The rows are grouped in 4 different ways at once. Each group adds its own fixed numbers to the row, and there is some noise. The rows also spread widely along 13 directions, which tell nothing about the answers.
Known rows, each followed by its group in each grouping:
[-18.2 -16.9  12.6   4.8 -17.9   6.6  -0.4  -0.6   0.7   5.5 -14.7 -28.9
  -2.4   4.5   0.0  -6.9  14.4 -10.4   4.4  -5.4  10.9 -11.8   3.1   8.5
  -9.5   7.2  -6.1   1.0  -4.3  15.6  21.3   8.8  -6.9  27.6  16.2  12.8
   8.7  20.8] => A z249 S z652
[ -4.2  -0.1 -19.0   4.4  11.5  -1.3  -7.4  14.1  33.5  -6.4  -4.8   0.5
  -6.7  12.6  24.4   6.5 -35.1   8.4 -21.1  21.3   5.3 -12.5 -10.2   7.5
 -15.9  -3.0  22.3  -3.0  -0.5  14.0 -15.4  -7.9  -7.0  14.4  -4.0   2.5
  -0.3   7.6] => R z678 L z970
[-20.4 -33.4 -17.0 -41.7 -36.7 -43.2  17.8  -5.4  -6.3   6.0 -20.2   2.0
  12.8  -8.9   9.4  16.9  24.7 -39.1   5.8   8.4 -14.9  -8.0  17.1  22.1
 -26.6 -19.9   7.7  10.7  -0.2   1.5  23.6 -13.6  -9.0  13.8  21.1   7.0
  11.4  16.5] => A z604 H z167
[-14.6  25.8  -4.7 -34.3   4.0 -20.4  40.6   7.8   7.9  31.2  -4.2  10.0
  16.8  -7.4  25.9  -0.1   9.8  -3.1 -25.9 -13.8 -14.9  -2.8   5.7  12.2
 -26.0   9.4  17.7 -14.7  -2.6  10.0   9.8  27.0  -8.7  13.5 -11.8 -17.0
 -10.5  13.5] => N z249 H z830
[ -7.9  -5.9 -15.7   5.7  -2.6 -46.6  33.3  -5.9  13.2  13.9 -18.9  28.8
   3.7 -31.8  17.2  17.0   4.5  12.5  -0.9   3.0 -23.7   2.1   6.9  -6.4
 -25.6 -20.8  10.7  10.5  -8.6  -3.6  -0.8 -26.6  10.2 -15.9 -10.2 -14.6
   9.8  -1.4] => C z678 S z909
[-15.3  -1.2 -14.6 -35.2  11.5  -3.3  15.3  14.0   6.0   3.4 -14.4  12.9
  15.6  18.7   5.6   1.2  -5.2 -29.3  22.7 -13.1  -2.1 -28.8  14.6   0.3
  -0.9   7.7  16.3  24.5  -5.4  -8.9  26.4   7.4 -41.1  -2.4  -0.6  24.9
 -17.4   5.0] => J z604 L z652
[  6.5  30.4  -2.4 -16.2  13.9  -8.8  32.3 -20.0  30.3  22.8  18.3  11.8
  -8.2  16.7  28.1 -18.3 -23.3 -10.4 -27.4   2.2  -8.5   9.1 -16.1 -13.9
 -18.8   7.1  14.2  21.8 -23.1 -10.4  25.5  34.1  20.2 -15.0 -13.9  15.2
  -6.2 -35.7] => R z604 H z970
[ 30.5   7.5   1.1  -4.3 -12.3  -8.9   4.1 -14.6  27.8  12.8  24.5  18.5
  15.9  -7.0  -8.4   1.1 -19.6 -13.2 -20.2  12.7 -19.6  37.4  -9.1  11.6
  -7.8  -3.7  19.6 -15.7   7.1 -10.7  -9.1   1.7   8.4   4.3  18.4  -2.4
  -6.8  -7.5] => C z249 L z830
[ -1.9  -4.2  18.7 -15.9   6.7  -0.3 -18.7 -16.2  -8.1 -16.9 -19.1  27.5
   9.0 -18.4 -41.0 -21.4   3.0  -8.4  41.5 -15.3  -0.9  38.1  -4.2  -6.1
  21.0  13.2  -7.0  -0.6  -0.3 -10.8  36.1  -7.5 -41.6 -39.8  27.5  21.9
 -10.3  13.9] => J z604 S z909
[  0.5  -0.6  23.6  20.3   2.8  14.0  14.6   8.1  -9.8  -2.4 -21.5  12.1
   7.4 -21.0 -24.6   2.5   3.8  -5.8  34.0 -26.7   1.6   4.7  10.9 -11.5
  22.6   2.4 -24.1   2.0 -12.9 -22.9  28.2   3.2 -20.7  -7.6   9.9  -1.5
 -21.5   2.5] => N z678 L z167
[ 11.2  14.3   2.2 -17.8  25.1 -12.2  15.3 -12.8  35.0  25.3  23.1   5.5
  40.2   7.3 -21.9 -10.4 -15.1  -3.9 -25.2  -7.4 -23.7  30.2   6.5   7.9
  16.1  29.0  10.4 -15.9  17.3 -20.4   0.5  16.6 -20.4  -6.7   3.6   0.7
  11.4 -16.6] => J z249 L z652
[ 14.1   4.1  13.6  -8.4  -4.6  -4.5 -28.3  -6.6   8.9 -16.5 -10.0  36.6
   4.5 -20.0 -42.6  -9.1  -3.8   2.0  -5.3  -9.9 -23.1  43.0   4.3   5.3
   0.4   7.1   5.5 -40.5  13.9   0.4  -4.5   2.9 -17.3  -9.9  26.8   6.4
 -13.5  15.4] => A z678 L z830
[  2.8  17.0 -12.5 -22.6   2.4  -3.9   0.2  -1.8  18.2   4.6   4.3  23.6
 -13.1  15.7  23.0  -1.9  -3.0 -23.2 -15.6  11.5  -0.8  -6.7   4.3   2.5
 -33.1  -1.4  32.8  -1.4  -1.0   7.2  14.4  16.2   7.2  13.1  10.0   4.9
 -27.7  -3.1] => N z604 L z909
[  8.5  16.0  -6.7   2.2   8.5   8.9 -15.4  -1.5  10.0 -16.1  -7.4  33.5
   2.7  -9.9  -5.2  -1.8 -12.2 -18.5  22.1   2.7   3.2  13.5  -0.9  -1.1
  -2.4  -8.8  12.9  -9.3   0.9  -8.0   3.4 -12.7 -15.4  -7.0  15.8  -3.1
 -35.9  13.3] => R z249 L z909
[-31.3 -17.3  -9.4 -33.0  -8.7  -6.9   6.3   6.0  -3.0   5.3 -13.6 -29.3
  15.7   6.3  19.5  -0.8   8.0 -22.6   7.8  12.8  22.7  -7.4  -6.9  30.9
  -7.7   5.1   4.4   3.3   5.7  18.2  20.9 -13.7 -41.7  19.1  21.1   1.4
  10.4  43.5] => R z249 S z167
[-34.4 -19.7  -5.3 -38.1  -5.0 -27.4 -25.7   5.8   2.9 -11.9 -34.5  -4.1
   3.4   3.7 -21.4  -1.0  23.4  -3.8 -18.6  -0.9 -12.2  -8.1  24.8  18.2
 -24.2  17.7  12.7 -27.8  13.4  22.0   2.6   5.6 -23.4  22.8  19.6  21.2
  26.6  32.2] => R z678 H z909
[  0.8 -25.3  23.0  -4.1 -30.1  12.0  -4.6   4.0  -2.8  -8.6 -23.4  14.2
 -15.5 -11.9 -12.3   6.8  -6.0   4.7  18.9   9.6   3.3  32.0 -26.3   6.1
   1.7   0.0   0.8   7.8   0.2  28.1  38.7  -1.0 -31.9 -26.6  32.4  17.8
  10.8  37.9] => N z678 L z652
[ -9.6  -9.7 -12.6   6.7   9.2  -9.0 -12.2   6.2  16.6  -7.6 -19.4  18.8
  -3.4 -14.5  -0.7  12.9  18.8  15.0 -21.6   5.6  -3.6 -30.9   4.3   3.9
 -10.4  -2.5   2.5   7.0  14.8  11.5  11.4 -10.8  -1.4  -7.7  -9.8   4.6
   1.4  -9.5] => N z678 L z830
[ -4.5  -3.1  -6.4 -26.7  -4.9 -19.5 -10.9  -8.4   8.4  -6.0 -12.8  28.9
  -0.4 -10.4  -8.9   0.2  25.7 -18.2  -1.9  -3.1  -9.8  -4.8   6.1   5.1
 -15.5  -3.1  13.3   7.8  12.2   0.4  26.3  -1.0  -8.3 -12.9   8.9  16.9
 -12.1 -10.6] => J z604 L z830
[ -3.6  -3.4  -9.6 -32.0  -8.7 -35.3  -1.4  -8.8  19.7  15.0   1.4   5.2
  21.1  -1.9  -7.9  -2.1   1.7 -14.6 -20.9   5.1 -23.9  25.6  19.5  21.7
 -23.3   4.6  26.0 -37.6  16.2   3.2 -13.6  -0.2  -9.3  21.1  22.7  -6.4
   8.2  21.8] => A z249 S z909
[  9.3  -6.8   5.9  -9.3 -12.2 -16.7   7.0 -12.0  23.6   6.1  -4.9  25.8
 -14.7  -2.9  -7.2   3.8  -5.0   5.0 -24.2   4.6 -19.2  16.5 -10.8  -3.5
 -12.4   1.6   4.9   3.3  -0.8   7.6  19.7  19.9   5.8 -21.5   7.3  16.5
  13.8 -13.6] => R z604 L z970
[  3.8   6.6   2.1   4.5  28.2 -27.1 -43.5 -33.0  37.6 -11.6   5.2   8.6
  -9.3  13.9 -12.3 -38.4 -23.1   9.9 -23.8  21.5   0.1  44.0 -10.7  -2.9
 -16.6  13.7  29.5 -19.8  -5.1  12.6  -1.4 -20.2  21.9 -19.7   7.1  26.2
  27.7  -5.3] => N z249 H z909
[  1.0 -28.8  -9.3 -13.4 -21.9   9.3 -21.5   2.4  -0.6 -23.3  -5.8   6.6
 -10.3 -15.0 -18.1  14.9  22.7  -3.3 -19.3   6.4  -2.1 -31.0 -14.2   7.5
   2.7  -4.8  -6.5   6.5  15.6   9.8  13.6   4.1 -10.5   6.7   8.2  22.0
   2.0   1.0] => J z604 L z830
[-28.5 -24.4 -13.1  20.6 -12.0 -40.5  24.9  -9.3  15.3  20.3 -27.0  -7.4
   2.5 -35.5  37.9  25.3  40.9   5.4 -13.6  18.1   2.4 -24.8   4.0  10.8
 -33.3 -26.5  -1.5  26.3   9.7  20.2  22.9 -37.0  25.8   3.4  -9.4 -21.4
  28.3  -6.0] => J z249 H z652
[-22.8 -19.1  18.6   0.5   0.7  14.3 -23.1   6.1  12.4  -6.0 -23.9 -15.1
 -20.7  17.9 -12.2 -14.3   8.4  20.2  -8.3  -5.2  14.5 -16.3  -0.2  -2.2
   6.1  33.2   3.9   0.8  -2.2  33.1  31.0  22.4 -17.0  -6.8   9.1  32.3
  24.5  11.0] => J z604 S z909
[-13.8 -19.0  -4.4 -28.6  -3.6 -17.4 -17.1  -5.9  11.0  -1.4 -13.0   2.2
  17.4   8.9 -22.0   0.4  17.5 -21.9  -9.3  -1.0 -10.7  -9.7  27.5   9.3
  -8.4  14.5   6.0  -5.0  11.9  -0.4  17.4   9.9 -12.4  10.0  22.4  22.5
   9.4  -0.8] => A z604 H z909
[ -7.6 -13.8 -10.5 -21.5  -9.9   2.0  -7.3  -5.4 -12.1 -24.3  -8.4   9.6
  -7.8 -11.3  -5.5  -7.2  -3.0 -14.0   5.2  -1.6   1.3 -16.4 -18.9  -3.1
  -1.5 -11.7 -15.0  15.6 -15.6  -6.9  17.9  -2.2 -13.3  -2.0  -2.2  23.0
 -10.0  10.5] => A z604 H z970
[  2.0  18.2   1.0 -13.0  16.4   5.7  -8.2 -17.4   0.2 -10.3   9.3   7.5
   9.8 -19.9  -8.1 -17.8  10.2  -7.3 -15.3  -9.1   2.1   6.5 -11.0   0.9
   3.0   8.9  -9.0 -11.2   2.2 -11.4  12.0   7.1  -7.0   4.0   0.1   2.4
 -21.5  -5.3] => J z604 H z830
[ -1.3  17.9   9.2  -7.0   1.6  11.0  14.2 -10.9  14.7  13.9  10.8 -10.1
  -7.5   6.9   9.9 -18.5   1.1   0.1 -25.8  -7.2   6.2  -3.2 -18.9  -2.6
  -7.4  16.4   4.0  -0.4 -13.4   7.2  19.1  33.7   6.2   5.5  -4.3  13.6
  -3.6  -7.9] => R z249 S z830
[ -9.6  11.4  -9.9   0.5  44.3 -10.9 -12.5 -12.5  29.6  -0.7  -2.1  -2.3
  35.0   5.4   2.9 -19.3 -14.2 -14.4   7.5   8.2  14.0  12.0  10.6   7.0
   9.4  11.2   6.2  -2.0   7.4 -15.1   9.3 -29.3 -15.3  -8.3   3.0  -1.5
  -3.5 -10.2] => R z249 H z167
[  9.7 -10.9   6.1  25.0 -25.0 -10.3  -5.5  -1.1  12.7  -1.7  -8.3  -0.2
 -17.6 -12.2  -6.7   9.3  -4.8   0.3  -7.8   6.0 -10.2  10.6   4.1   1.8
 -21.6 -16.8  12.2 -24.5  -9.3   6.1 -16.4  -7.0  24.5  32.6  17.9  -5.0
   5.4  17.1] => N z249 L z909
[  6.8  -1.3  11.0  -9.9  -3.3  -9.4  20.4 -17.3  26.1  23.6  10.2   2.3
  14.3  12.7  -3.5  -6.0  -0.3 -20.0 -19.2  -1.8 -15.5  14.5  13.3   1.2
  -0.3  11.6   1.5   6.5  -2.2 -12.1  33.2  30.2  10.9  -9.5  12.3  12.5
   7.8 -31.8] => A z604 H z167
[ 10.3   0.0  22.2  19.9  -5.1 -10.0 -25.2   6.6  42.0   4.4 -29.3  26.8
 -14.4  23.0 -42.2  -2.4   4.8  -5.8   1.5 -24.3 -33.6   8.0  55.9 -17.5
 -20.4  13.9  30.4 -21.9   3.7   1.8  10.8  33.8  21.5   3.8  21.3  37.6
  -1.0 -33.2] => J z678 L z652

New rows. What belongs after each?
[ -0.7   5.0  -3.3 -14.9  -2.6 -10.0  14.2   1.6  18.2  13.9  -0.8  -0.4
  14.7  10.8   2.6   1.6 -13.7 -13.7  -7.9  -0.4  -9.8   7.4   2.7   9.8
  -6.5   9.3  17.9  -0.7  -3.2  -6.4   3.2  10.6 -16.1  10.5   9.4   8.9
   0.0   2.1] => R z678 L z830
[-11.8 -24.8  -6.5 -17.3 -34.1 -22.4   3.8 -17.3 -19.5  -8.7 -13.6  11.2
 -11.9 -36.6  13.8   8.1  15.9  -7.3   6.2  23.1   4.0  19.8 -30.4  11.5
 -24.6 -23.6  -3.3  12.0  -6.9  18.9  23.7 -29.2  -3.6  -3.8  19.5  -3.0
  10.6  36.1] => C z604 H z909
[ -1.4 -19.9  13.3   0.9 -15.9 -25.1 -21.1 -22.6   7.5  -9.0 -20.6  18.0
  -0.4  -7.2 -36.2  -6.7  13.6 -21.7  26.3  -3.5 -11.4  28.3   6.5  -1.8
  -8.0  -7.7   0.3   8.3   0.5  -9.0  28.6 -20.4  -3.9 -16.8  26.7  32.1
  14.9  -0.1] => R z249 L z652
[ 16.2   5.8  28.0   9.7 -16.9 -19.4   5.6  -2.7  18.7  13.9 -17.2  38.6
   8.0 -35.7 -31.9   3.2   8.3  19.8  -8.1 -23.9 -38.6  48.6  17.9  -2.3
  -4.2   5.3   2.9 -49.9   9.0   8.2  -2.6  16.6   2.9 -16.1  17.1 -16.1
  -3.8   8.6] => A z249 S z830
[ -7.4  -4.7  19.9  17.4   2.4  -4.5  -3.4  -9.0   5.2   8.4 -17.6   1.2
  14.2 -17.9 -15.7  -2.3  18.5   0.8   9.0 -11.3   5.7   8.1  10.8   6.0
   8.5  12.0 -16.4   0.6   6.1  -0.8  27.2  -7.0  -9.1  -5.4  14.3  -5.9
  -5.1  -5.2] => A z604 L z830
[-10.6 -15.7 -10.8   9.8   8.9   1.5  -5.1 -12.2  26.9   6.3  -2.3 -13.0
   9.5  -3.6  23.3  10.7  23.4 -12.3 -12.3  30.3  24.2 -21.4   1.0  16.5
  -1.8  -2.2  -8.4  21.1  24.7   9.7  37.7 -22.2   0.4  -5.4  15.1  -8.3
   7.0 -21.6] => R z604 S z167
[  0.8 -16.1   8.0  -5.1 -26.6  -8.3  -0.9  10.3  11.1   0.1 -22.7  23.3
  -9.1 -14.4  -9.9   9.4  10.9  -1.5   4.7  -3.3 -14.6   6.6  13.0   2.3
 -16.2  -7.8  10.2 -15.4   2.3  19.8  12.9   5.9  -2.7  -4.2  16.6   3.9
  -0.6  13.7] => C z249 S z167
[-19.4  32.3  14.1  -2.8  35.8 -35.2  10.1  -6.0  23.9  21.0 -21.7   8.9
  -0.8  30.1   4.0 -39.4 -12.4 -11.3  19.2 -32.8  -5.0  15.3  38.7 -16.7
 -23.1  27.2  34.7  -6.2 -26.8 -13.2  11.0  10.9   2.3   2.7   0.6  18.2
 -10.6 -11.7] => J z604 L z909
[ 10.0  -6.1 -10.8  44.5   5.8  49.7 -21.3   0.8   5.4 -28.5   1.2   2.3
 -24.8  -6.5   0.5  19.2  19.7  -9.8  -3.6   6.6  23.3 -75.2   1.1 -22.4
   4.1 -17.0 -24.2  30.0  -0.7 -11.1  22.2   3.0  27.6  24.1  -7.0   9.5
 -39.2 -38.2] => N z604 L z909
[  1.3 -11.4  -3.5  18.5  10.2  -9.1  -8.8  -9.3  11.6 -10.8   1.9 -18.3
  18.2 -24.3  -6.5  -8.9 -18.5  17.3 -11.3   4.4   0.2  12.0 -20.9   6.3
  14.2  -1.7  -4.8 -13.9  -4.1  -4.2 -20.6 -34.3  -3.5   8.8  -9.4  -4.6
  21.0  15.6] => J z249 H z830
[  9.1 -10.9   5.8  32.8  14.6  11.3  -1.1   6.2  41.0  12.8   8.4 -22.9
  17.7  20.6 -22.5   9.3 -21.8  14.5 -34.6  -2.4 -16.4 -24.0  30.9 -13.1
  12.5  25.8  -0.1 -10.3  -4.8 -16.2 -15.7  28.0  19.1  26.9  -6.0  15.3
  23.4 -36.5] => C z678 H z909
[ -6.4 -14.4   8.4  -8.9 -12.8   1.0 -29.1   4.5  10.4 -16.0 -28.4  23.6
 -18.5  -0.1 -15.7  -1.6  14.8   1.2   4.3  -3.1   0.8  -3.8   3.1   2.4
  -9.8   4.3  14.9   0.2   8.3  24.2  28.6   5.0 -12.3 -17.2  15.1  26.7
  -2.7   2.2] => J z604 L z830
[-17.3  -6.7   1.9 -18.4 -16.1  -8.6   6.0  -5.7 -11.0  -4.5 -13.3  -7.4
 -16.7 -21.9   9.0  -9.1  29.2  -5.1 -10.0  -6.9   4.2  -4.9  -6.2   7.7
 -21.4  -3.3  -6.8 -14.2  -5.1  13.7  19.0   5.5  -2.0  20.8   9.4  -0.9
  -4.4  20.3] => J z604 S z167
[ -2.2  -1.8  -6.8  12.7 -10.6  -5.6  10.8  -5.4  44.3  29.0  -3.9  -6.5
  -0.4  12.0  39.2  15.2  -0.5 -13.5 -18.2  38.1   8.3   4.6   8.2  16.2
 -28.9  -2.7  30.7   8.4  18.3  20.7  21.6   2.6  14.6  10.1  28.8 -10.4
   7.6 -10.5] => R z678 S z909
[  8.8   7.1  10.0   8.7   1.5  45.0 -30.8   3.0  12.9 -24.1  -8.0  18.5
 -15.6   0.2 -30.4  -3.9  16.9  -7.9   0.5 -12.5   2.0 -26.0   8.8 -14.5
   3.4   7.5 -10.0 -13.5   6.7   4.2  23.2  34.9  -1.8   5.7  10.7  27.3
 -32.6 -11.3] => R z249 S z652
[  3.0  11.2   7.6  -2.8  22.2   7.8   5.0  -6.1  17.1   4.3   6.4   2.2
   4.9  -9.6  -5.6  -8.7   5.2  10.6 -20.8  -9.3  -4.3  -0.7   0.5  -5.7
   1.8  19.7  -8.9 -17.5   2.1   3.5  13.1  17.1  -5.9   3.1  -2.0  -1.1
  -5.5  -3.6] => N z604 S z652
[ 14.2  14.7  -2.6  10.8   1.4  12.9  14.5 -16.2  -2.0 -17.7   8.0   9.3
 -17.2  -7.1   1.3 -17.8 -29.5 -12.5  18.7  -7.6  -0.6   6.2 -33.0 -25.0
   1.9 -17.7 -10.3  24.5 -38.7 -33.6  12.6   3.1   6.3  -8.9  -5.6  25.6
 -24.5 -12.5] => R z678 S z970
[ 11.3  -7.1  30.2   8.8 -25.0  30.1  -7.5  -4.0   6.9  -1.4 -11.2  23.7
 -31.6  -3.0 -12.4   4.4  12.4  -0.3   1.5  -1.7   2.2   7.7 -10.0 -14.1
  -6.9   4.8  -6.0  11.9  -4.4  22.2  49.4  34.7   7.7 -15.8  21.5  22.4
 -11.3  -8.2] => C z604 L z652
[ 14.5  -9.5  10.6  -6.7  -3.8  13.5  -4.1 -12.7  -2.1 -10.7  18.9  -0.2
  20.9 -35.0 -32.9   1.7 -16.3  22.6 -27.0  12.4  -7.9  46.8 -33.0  10.4
  27.2  17.1 -22.0 -34.0  12.2   1.2  -7.3   3.0 -27.6  -3.8  19.8 -13.1
  14.6  31.0] => C z678 H z909
[ -2.9   2.0 -18.3 -21.3   8.6 -32.1   7.4 -24.1   4.8  -9.0   2.7  19.6
  -7.8 -16.2   2.8 -13.7   7.0  -4.6 -16.3  -5.2 -22.4  -6.6  -7.1  -7.2
 -21.9 -11.0  -1.3   1.4 -13.9  -8.9   0.4  -9.9  11.9  -2.7 -14.3  13.2
  -1.2  -5.5] => A z604 S z652
[ -1.8  -8.2   6.3  -1.5 -21.0 -17.7  15.3  -2.4   9.3   3.4  -7.0 -10.7
 -19.5  26.4  -0.6 -21.4 -33.4 -11.4   3.0 -15.6 -17.9  -1.9  -4.0 -16.7
 -19.7  -8.3  17.1  12.3 -53.6 -11.1  -2.8  19.8  23.2  18.2  -6.6  44.2
  16.2  -0.4] => A z249 H z970
[ 17.6   0.9   4.8  21.8  25.3   8.7  -8.5  -8.8  36.3   1.5  16.8  -2.1
  20.3  -2.8 -20.0  -0.1 -34.4  18.0 -25.8   6.5  -5.7  22.1  -3.1   2.0
  26.3  22.6  -2.3 -29.5   8.3  -7.6 -20.4  -0.6 -10.7   4.3   7.3 -10.5
  10.3  -3.9] => R z604 L z909
[-13.2   2.8  20.0  -5.1  -9.2   9.5  16.8 -18.3 -11.0   3.7  -1.4 -21.8
 -13.2 -14.7   4.8 -14.9  14.4   0.2 -18.9  -7.8   7.8   9.5 -20.4   0.1
 -10.2  11.9 -20.2  -7.6 -17.3  12.1  25.9  25.8   4.1  21.1   8.7   3.5
   4.6  17.4] => R z604 H z652
[-16.7  -9.6  -0.9  15.4  16.6 -28.2 -18.7   1.2  21.2  -8.7 -31.4   0.0
  -2.3  -5.5  -7.5 -13.4   8.8   7.2   4.3  -6.2  -2.6   0.5  27.0  -1.0
 -14.2   4.3  12.3 -18.8   1.1   5.0  -1.0 -23.8   0.1   2.7   4.5   8.9
  11.1   1.3] => J z678 S z167
[  1.7  17.8   1.0   8.2   3.9   6.2   1.1   1.2  24.7   5.4  -3.6  -5.0
 -10.9  12.1  11.6  -9.2 -10.1  -1.7 -16.5  -4.7  -2.2  -9.4   4.6  -3.7
 -17.7   7.9  18.5 -13.3 -14.6   5.7  -2.6  21.8  11.7  22.1   2.7  11.2
 -12.3  -6.7] => R z678 S z830
[ 14.1  16.2 -18.3 -14.5  22.0 -15.3  34.4  -4.1   3.7   3.7  16.1  23.3
  32.9 -31.2  -1.3   9.7 -14.4  -5.5  -7.5 -14.6 -27.1   2.9   1.1  -1.8
   5.8  -5.5  -9.6 -16.1  -3.2 -31.3 -16.6 -10.7 -16.5  12.0 -13.4 -26.4
 -25.1   7.1] => N z604 L z652
[-12.6  32.9  -7.9 -36.0  47.8  11.6 -39.8  -6.2   9.9 -30.1  -5.2  32.5
   5.5  -1.1  -8.5 -35.5  -3.9  -5.5  -8.1   0.2   8.5  14.4  -1.2   4.2
 -10.2  23.5  11.7 -30.0  13.2  12.7  13.0   2.2 -35.1 -12.5   4.9  10.6
 -35.9  20.8] => A z678 H z652
[ 16.6   4.8  21.2  37.7  10.5  15.5   4.6  13.7  24.6  -1.6 -20.7  28.4
   9.5 -27.0 -34.7  18.0 -10.0  23.9  -3.9 -28.2 -25.4  -2.1  25.4 -23.9
  23.1   7.0 -23.3 -27.3  -4.3 -14.5  -2.3  26.6   3.7  -4.9  -7.0  -9.9
 -14.9 -21.9] => R z604 H z970
[-11.3  20.8  -0.2  17.8  48.4  -5.3 -12.2   3.0  44.1  13.0  -5.8 -11.4
  13.4  28.1  12.2 -23.7 -24.6  11.6  -9.5   0.2  14.1  -6.1  18.8  -1.1
  -7.5  30.9  23.5  -5.4  -2.3   5.4  -1.8  -5.4  -2.9   1.2  -7.5  11.3
  -1.8 -17.9] => C z678 S z830
[ 14.1  11.2  -2.8  -4.0   1.1 -17.1  -0.1  -2.3  26.0   4.4  -8.0  48.6
  -8.3  -7.3 -21.3   7.7  15.8  -3.3 -15.8 -21.6 -40.0 -12.4  40.5 -21.9
 -26.1  -0.6  12.8 -19.1  -1.3 -10.3   2.9  30.7  25.9   0.0   0.4  11.6
 -20.5 -31.8] => C z604 S z909
[-17.5  -5.7  -5.6 -14.2  -0.6 -22.0  20.2  15.8   5.2  12.4 -13.6 -10.6
  21.5  -4.5  -8.1   4.7  -3.4  -2.4  -7.4 -21.9 -16.1 -18.1  17.7   8.6
  -5.8   4.6   1.4 -11.7  -4.3 -15.1 -15.5   1.2 -17.9  32.9 -11.0  -1.1
   4.9  13.7] => J z249 L z970
[-24.7  -0.4  16.8 -11.4  22.0   9.4 -24.4 -17.9  26.4   9.7   2.6 -21.4
   4.6  11.0 -16.5 -14.2  35.0  13.0 -50.6   8.4  20.0  -3.1  -6.2  17.3
   2.4  47.1 -12.6  -7.2  36.8  31.2  43.3  25.6 -13.8  -6.3  10.5  12.5
  31.6 -10.2] => R z249 L z652
[ -7.6 -31.3 -15.0   2.9  -5.3 -13.2  10.2 -13.4  -3.1  -9.8  -3.0 -27.9
  14.0  -4.7   5.0   2.5  -8.3 -21.0  17.4  17.2   5.9 -14.2 -18.2   2.3
   3.3 -15.8 -10.7  39.8 -17.5 -19.6  17.5 -35.1  -8.5   7.4   2.6  26.2
  22.8   3.3] => N z678 H z652
